The rows come from 5 hidden closed curves, with some noise, and rows from the same curve form a group. Each curve winds through 8 dimensions. The rows are also pushed far along 4 directions, which tell nothing about the answers.
Known rows, each followed by its group:
[-19 -13   0 -19   9   0  -1  33 -28   1  -2  10  17 -22   6 -13   3  23] | Z528
[-14  -5 -13 -26   4 -13   8  33   4  22 -11   8  -2 -10   3  -6  20 -10] | Z528
[-16 -15  13  -6  -6  15   5  23  -4 -17  -8  -1   7 -22  17 -25  -9  23] | Z842
[ 17 -19   2   1 -10  -6  -4 -15   7 -16   0  -8  -6  15  -4   3  17  -7] | Z842
[-12  24   9  -9   1  -9   1   6   4  25   7  15 -13   4 -12  14  -8 -12] | Z528
[  1 -10  12 -28   3 -11  -7  10   2 -14  -3  18 -11  -9 -12  16 -18   0] | Z582
[  3 -14  -9  -5 -12  -3   5  12  32  -1 -11   1 -10   0   7 -27  11 -20] | Z558
[-11 -12   7 -26  15  10   1  29 -14  -1  -4   4  -7 -20  11   1  -8  35] | Z528
[-12   3  -8  30 -14  10  -4  14  24  11   6 -13   9   2  -3 -29   0  -3] | Z558
[-3 -2  5  6  0 10  3 -6 -5 -2  3 -5 11  2  2 -1 -7  3] | Z842
[ 20 -23 -30 -20   9 -26  -4  12   2   7 -21  -8  10  -9  -6   4  22  -7] | Z558
[-16   2  14 -14   0   2   6   1  13  -7   7   9   2  -5   1  -3 -20  -8] | Z842
[ 18   3  -5  16   4   3   2 -22 -15   5  -6   3   0   3   5   4   8   1] | Z558
[  8 -14  -3  -6   4 -10  -2   4   8  -2   7 -13   7   2  -8   6  13 -11] | Z582
[  0 -10  -4 -12 -15 -13   1   4  14   1  -7  15  -9   2  -6   1  -7 -24] | Z318
[-15  15  -2  16   2  17   6  -9   5  13   2   9  -5   0  14 -15 -17  13] | Z318
[-10  -6 -13 -20  22  10   3  31 -15  -3 -11  13   3 -21  12 -19   0  20] | Z582
[ 11 -12 -16  17   1   6  -1 -13   9   6   0 -15   7  10   3 -11   8   3] | Z528
[ 18  16   5  16   7   0 -14 -45   9   3  17  -3  -3  27 -16  28 -13  -8] | Z528
[-14   1  -7   1 -12   0   6  18  26  14  -8  -1  -3  -4   7 -35  10 -14] | Z318
[ 21 -11   0   2  -5 -14  -7   1   2  -3   1 -11  -9   8 -14  21  17  -8] | Z842
[ -1 -10   8 -25  -7 -14   0   7  38  -5   7   5 -28   9  -9  -5  -1 -25] | Z842
[-12  24  11  16 -11   4   7  -4  37  11  18   5 -18  26 -18 -14   4 -38] | Z582
[  2 -13  -1  -1  -1  -6  -3  12  12   2 -11  12  -5  -6 -10 -11  -1  -4] | Z582
[ 12  12   6  13  -1 -12  -1 -12  15  -4  18  -6  -6   6 -11   7   8 -30] | Z842
[ 23   5 -10   9   4  -2  -8 -20 -36  -9  -9   0  13   6  -1  21  12   3] | Z582
[ 14  -6  14 -21   7  -7  -1 -11 -12 -19   7  -4  -1   7  -4  40   8  -3] | Z842
[ 23  -9 -23  14   3 -12  -6  -4  -3   5 -13 -17   8  -4  -2  -8  21  -2] | Z558
[ -6   0  -8 -20   9  -9   2  16   7   5   8   7 -10   4   1 -10  23 -11] | Z842
[ -7  10   4 -15  18 -11   0  11  12  11  10   5  -9  -5  -4   3   6  -3] | Z842
[ 8 -6 -1 -3 -7 -8  5  7 -6  4 -7 -6  4 -2  3  7 24 -5] | Z528
[  7 -21 -16 -26   5 -21   8  10   6  17 -21  12 -15   1 -13   0  14  -9] | Z528
[  6   2   4  18   1   0 -13   1   1  -3   2 -10  12   1 -10   1   9   9] | Z558
[ 18   1   0  31 -16   4  -4 -13 -11   1   2 -21   0  15  -7  14  14   1] | Z842
[ -9   3  -1  26 -18  17  -2   4  25   3  15 -15 -11   4  15 -33  -5   0] | Z318
[  4  29  33  34  -4  15  -4 -34   8 -18  34 -10 -16  12   2   0 -12  -7] | Z842
[-10   8  -9  18   5  12   6   8 -14  10   7  -2   6  -4  13 -19  13  10] | Z318
[  6 -19  -6 -13  -5 -10  -4  11  15  -8  -9  10  -5  -4  -7  -8  -3 -14] | Z582
[  6   7  -9  10  -4  -1  -7  -5   2  -4   6  -9  13  12  -4  14  10 -13] | Z558
[ -5   6  -9  18 -11   7   9 -14   0   2   2 -10  13  17   6  -7  19 -13] | Z842
[ 17  -3 -25  24 -12  -7  -6 -28   3   8  -5 -18   3  18  10  -5  28  -2] | Z582
[  8  -7 -20  -4   8  -7   1   4  10   3   6  -6   5   4   4  -8  23 -18] | Z528
[ 22 -13 -32   6  -4 -25   5  -9  19  16 -13   1   2  10 -14   4  21 -42] | Z318
[  6  13  16  -7   0 -15  -7 -10   2  -3  16   4  -7   6 -22  30 -12 -23] | Z582
[-19  26  10  -4   9  12   2   9   7   6  16  10 -11   1   8  -5  -2   3] | Z558
[ 14 -15 -16  27  -5  10  -4 -28 -11  -2  -1  -7  12  16  11  -3  18  11] | Z318
[-1  8 -5 -4  6 -2 -1 -7  5  6  7  6 -2 16  0 12 17 -6] | Z558
[ 16  -2  -4   4   3  -6  -8 -12  -9  -2   1  -5  10   4   3  14  13   2] | Z318
[ -1 -18  -2 -24   0 -10  -1  23   9 -12 -11  14  -5 -13  -4  -7  -6  -4] | Z582
[  3 -11   4  19   3  13  -4   7 -14 -14   7 -16  14 -16  13 -31  -1  22] | Z528
[ -4  -3   7 -33   8  -4  -4  -2  -2  -7  -1   8  -6   1   9  34  -8  15] | Z318
[ 17 -23 -31 -28   9 -32   2  14  18  14 -36   3   3  -8 -16   6  15 -17] | Z558
[ -4   2   9  15   4   5 -10  -7  -1   6   7  -2   5  11  -4   4   9  18] | Z558
[-22  20  -6  16   0  15   7  -1  33  18   6   5 -10  -2  17 -29 -19  -2] | Z318
[  5  13  -1  12   3  -4 -12   3  -6  -2  11 -12   0  -5  -2   3  -3   6] | Z558
[ 21 -10  -7 -13  -3  -2  -2 -20 -26 -10 -21   6   9  24 -12  31  23  -2] | Z582
[ 16  -1  -3  10  -2 -11   5  -7   4   6  -3 -10   5   3 -11  18   9 -15] | Z842
[ 20 -11   5   6   1   0 -15 -37 -16 -24  12  -6  10  25  -6  30   6  10] | Z528
[  4 -19   1   2 -15  -2   2  12 -15  -7 -15  -1   6  -7  -1   1   5   2] | Z318
[  1  18   8  -8 -11 -13  -4 -24  32   0   4  11 -13  16  -4  10  -6 -27] | Z318
[-12 -18 -16  -9  -6   6   3  28  -8  -4  -5 -13  12 -15  22 -15   5  16] | Z558
[  4  -6  -8 -22  -7 -20  -2  -2  31   1   8  10 -24  23 -15  13  10 -36] | Z528
[ -9  -1  -7 -14  -4  -4  -5  26  21  21  -6   9 -13  -8   1 -18  -2  -2] | Z582
[ 12 -13  -7  17   0  13   7  -6 -25 -14 -20  -5  21  -5  -2 -10  -1  10] | Z582
[ 11  19  19  16 -13  -3 -11 -25  15  12  19  -2 -33  27 -14  21  -1  -9] | Z528
[ -4   6  14  -1  -6  -1   6  -1   1  -3  -3   6   2  10 -17  13   4 -12] | Z582
[ 4  1 -1 -2  1 -3  2 -9  9  1  3 -8  0  5  4 -6 11 -6] | Z528
[  7   8  17  -1  -8  -6   0 -12   1   2   2  -5  -9   8  -6  18   5  -8] | Z528
[ -1  14  -6   6  -1   3   4   0  15  16   2 -10  -9   4   4   2  -5  -6] | Z318
[ 23 -12   6  19   8   0  -8 -17 -25  -6   1 -14  23   8 -14  25  23  15] | Z582
[-4 -6 -7 -8  4  5 -1 -3  5 -2  0  4 -2  3 16  4  0  8] | Z318
[ 15  -1  -4  22  -4  -2  -5  -3  20  -3  -6  -9   0   2  -4 -20  18 -11] | Z558
[ -1  -1  -8  11 -15   7   5   7  -4   0  -3 -13  -4   4   6  -1  12  -3] | Z318
[ 8  9 -8  9  2  2 -9 -5 -4 -6  6 -8 12  8 -1 12 13 -5] | Z558
[-20  -2   6 -11   3  -4  -2  28  13  12   2   0   1 -15   0  -8  -5  11] | Z842

New rows, each followed by its group:
[ -7   2   7   0 -10   7   9   7   7  -9   3  -4   0  11  -4  -4   7 -15] | Z582
[  3   1 -10 -10   7 -12  -7  16   4   5  -1  -3  -4 -14  -3   1  -2   0] | Z558
[  0  -1   2   6 -11   4   0  17  -7   3  -2 -11  -5  -4  -2   6   1   6] | Z842
[ 14  -8   0  -9 -15 -18  -6 -19   7  -7  -5  12  -9  15 -14  24  -1 -27] | Z318
[ -1   5   7   5  -5   7   5   1  16 -13  19  -6 -11   6   6 -16   4 -19] | Z842
[ -1   5  -7   6 -14 -11   2  -8  15  12  -1 -12  -4   6   3   1   1 -12] | Z582
[ 31 -17 -12  22   3   9   0 -12 -35  -9 -10 -16   8   6   2  -3  31  15] | Z842
[  6  -2  -9 -10  11   5   0   2  -9 -17   0   6  -2   1   4  -6  -2  -2] | Z582
[  5  -7  -2  17   1   8  -6  18  -5  -7 -11 -11  20 -14   4 -20  15  19] | Z558
[  0  13   9  15  -1   9   1 -11   1  -1  13 -15   0   5   9 -12   5   3] | Z528
[  6 -13   7  -2  -5   3 -10  -6   0  -8   3  -6  -1   5   5  11  -4  15] | Z318
[  9  -9   1  -1   1  -9   2 -20  11   6  -6  -5   6  10 -10  14  -1  -8] | Z842
[ -9 -29  -4 -44   1 -19   1  24   3   4  -3  16  -2  -4  -1  15   9  -3] | Z558
[ -6   6  -8   8   1   5   1   8  -1   0  10  -2  -4   6   8 -26  25  -3] | Z842
[ 34 -30 -15 -11  -1  -7 -15 -11 -37 -18 -21  -6  23   9  -3  29  35  11] | Z582
[-23   5  25 -14  11  11  -9  15 -12   4  11   8   1  -7   1  15 -19  38] | Z558
[ 13  -6 -18   0  13  -5  13   2   3   8  -6   1   0  -3   0 -18  19 -19] | Z842
[ -7  13  12   9  12  22   6  -9 -28 -19  -2  -1  15 -16  15  -8 -25  29] | Z528
[ 16 -14   6 -13   3  -7  -3   0 -22  -1 -11   6 -11   2  -8  33  12  15] | Z528
[  2 -22  12 -30  13  -9 -10  11  -9 -10 -11   5   3 -18  -4  22 -16  31] | Z582
[  7  15  31   6   4   7  -3 -15  -5 -17  19  -9 -12   2   0  23  -9  10] | Z842
[ -8  31   3  34   9   8   4  -4  17  13  28  -7 -11   3   7 -34  11 -11] | Z842
[ -5   1  -6   3   7   0   1  14 -12  10  -2 -11  12 -21   9  -4  -6  16] | Z582
[ -3   4 -16  21   9  12   7   4  10   8   6  -2  -8  -6   6 -43  -4  -2] | Z528
[ 14 -10  -6  -3  -5   1 -12   1 -14 -10  -2  -5   6   7   3   5  18   2] | Z582
[ -7  11   4 -30   2 -24 -13  11  17   3  15   7 -16   3 -19  26 -13 -17] | Z558
[ 24 -15  -6  -4   3  -6 -12  -9 -23 -10  -9   4  12  16 -11  25  34   4] | Z582
[ -1   2   3 -10  10  -5  -5  10   0   3   4   2 -14   1  -1  -2  16   8] | Z842
[-15  -3 -10   2 -11   8   7  13  -1   2  -8  -5   3   4  11 -26  19   4] | Z842
[  5   0   4  17  -7   7 -14 -12   1  -1   5 -13   6   7  -7  10 -11  12] | Z558
[ -8  21  26   9   2   6  -5   8   0  -8  26   8  -8   1 -13   4 -12 -10] | Z582
[ 20   7 -15  38 -12  -5 -11 -37   8   7  21 -24  -4  32   0  -1  25 -16] | Z558
[  6  -5  -4   9 -13  -2   7 -11  11  -6   0 -10   5  22 -10   1  19 -28] | Z582
[ -1  -8   6  -4 -13  -2   2   8  31  -7   7  -3 -22   6  -1 -19   3 -19] | Z842
[ 13   1  11  -7   3   0  -4 -32 -26   0  -6  12   2  17  -7  46  -9   9] | Z558
[-10   8   2  36  -9  27   5   1 -15  12  -4 -16  17  -8  17 -26  -5  27] | Z528
[ 32 -22 -11  22 -12  -9  -9 -27  -7 -12 -11 -12  12  10 -10   8  14  -6] | Z582
[ -2  11   2 -13  12 -11   6   8  -9   8  -4  11  -3 -10 -10  26  -8  -3] | Z318
[ 29 -19 -30  11   2   1  -1  -6 -52 -11 -30  -8  35  -6  12   4  32  15] | Z582
[ -3  10   7  34 -17  19   1  -3   7  15   5 -16  -9   6  10 -20   1  11] | Z528
[ -3 -12 -26 -26  -6 -16   3  20   9  14 -24  14  -3  -2   3  -7  20 -15] | Z582
[ -6   8  -1  18  -3  19  -2  -7 -14  -1  12  -7  10   9  13   4   1  10] | Z558
[ -5  -1  17   9   4  13  -6  -6  -4  -2  -5   0   8 -13   6  -3 -23  36] | Z318
[-22 -12 -10 -56  -6 -15   3  43  26  -1  -6  10 -14 -11   6  -1 -13 -15] | Z558
[  3   5   7   8   4   5   3 -12  -5   3  -7   4  -3   3 -12   6 -17   8] | Z582
[ 11 -28 -50  -6  -1  -6  11  24 -14   4 -33  -1  23 -13  15 -29  36 -11] | Z582
[  5 -19  -5   5  -1  -5  -5   4   9   4  -8  -8   3 -11  -1 -10  -3  15] | Z582
[ 10   1  -1 -15   9  -6  -3  -9  -4   4  -9  -4  -1   0  -1  36  -6  11] | Z318
[  1   9  22   9 -12  10  -8 -14   8 -13  14   5 -19   9   5   1 -12   2] | Z558
[  2 -16   2   1 -15  -2   1  13  -2  -3  -7 -10   2  -2  -4  -3   9   0] | Z318
[ -6 -10 -12 -13  -7  -4  11   7  -6  -5 -21  14  10  -7  10   2   4  -7] | Z318
[  8  -1  -4  38 -12   4   8 -24  10   6   3 -26  11  21  -6  -8  23 -10] | Z582
[-13 -14  10 -16  -7   4   1  15  -6  -7   4   8  -2  -5  11   0  -5  11] | Z558
[ -6   9  13 -11   3   8 -11   9 -12 -20   3  19 -12  -6   3   0  -8  12] | Z582
[  2   5  18  32 -17  11  -1  -3  -1  -1   5 -12  -3  -8   2 -24  -8   5] | Z528
[ 14  -8   2  -8  10  -8  -1 -11  -4  -5  -8   5   0  -6 -12   9 -14   1] | Z528
[  6  -2  10   3   3  -6   1   3  -8 -15   9  -3   9 -10   1   4   5  -8] | Z842
[  4   4   3   3  -3   0 -11  -2   8  -6  16  -4  -7  14  -4   0  11 -12] | Z582
[ 17  -4   7  17   0   6  -7  -7 -20 -14   5  -3  13  12 -12   9  22  -3] | Z582
[-11   6 -14  18  -7   3  10   7  20  10  -1  -3  -4   4  10 -46  24 -15] | Z842
[-20  12   3  12   0  23   8  20  -1  17  -8   1  -4 -23  17 -36 -23  27] | Z558
[ 19 -13 -11 -15  10  -6  -4   1 -14   2 -25  -3   4 -13   1  10   2  19] | Z558
[ 13  -5  -6   6  -3   3  -7   2 -11  -3  -4   3   5  10  -4  -1  25   1] | Z582
[ -9  28  12 -30  12 -11  -8   9  26   0  18  15 -23   4 -12  21 -15 -21] | Z558
[-20  10   4  18  -5  25  15  10 -17   0 -13  -6  13 -21  23 -35 -11  23] | Z528
[ -4 -10  20 -50  15  -7  -6  18  -6   2  -4  13 -17 -10 -13  38 -25  22] | Z842
[ 14  -3   3 -18  -4  -7 -15  -1 -16  -6  -7  10  -3   5  -6  24   1   4] | Z582
[-11   5   7   8  -9   6   9  16   4  13 -10   2 -11 -18   3 -31 -15   4] | Z528
[  7   6   0   9   2   4 -13 -18 -14  -4   2  -3  -3   7  11   8  10  24] | Z582
[  7   9   6  19  -8   2  -3 -18  -5  12  -3  -5   5   9  -6  16  -4   1] | Z528
[  2 -20  -8  17  -9  12  -5  -9 -13  -8  -7 -16  26   4  10 -10  11  18] | Z528
[ 20 -20  -9  -9   1  -9  -8  -7 -14  -5 -30  -5  15  -6 -11  25  -5  15] | Z558
[  1 -11  -7 -29   0 -16   4   5   4   2 -14  17  -6   8 -12  13   5 -23] | Z842
[-18  19  19 -15  -5  -5  -3  32  28  -3  31   7 -34  -5  -6  -8 -16 -23] | Z842
[-22 -20 -19 -22  -8  -7  15  45  32  25 -20   6  -3 -15   3 -47  11 -14] | Z318
[ -4  -8   4   0   3   3  -5   8  12  -7   6  -2  -7  -8   6 -13 -10  14] | Z582
[ -2  -5 -11  16  -1   3  -7 -13  -6  -1   6  -4  21   7  -2 -13   0   1] | Z528
[  0  18  13 -14  12  -6  -8 -13  -1  -5   9  12   1  -4   2  27 -10   2] | Z318
[ 10  16  14  21   2  -5  -9 -31   3  -5  11   7   4   4  -8  12  -9  -7] | Z318
[-22  16  17   4  10  16  -2  -3   0   0  17  16  -8  -3  11  -7 -21  21] | Z318
[  7  13  16   0  -2  -4 -11  -4  21 -10   4   5 -16   2  -9   1  -4  -7] | Z558
[ -3  28  15  24  -2  12   1 -11  -6   5   5  13  -6  -4  -3   0 -21  -1] | Z558
[ 16   8  -5  -3   3 -18  -7 -12  22  13  -8   2 -14   7 -23  12  -9 -17] | Z558
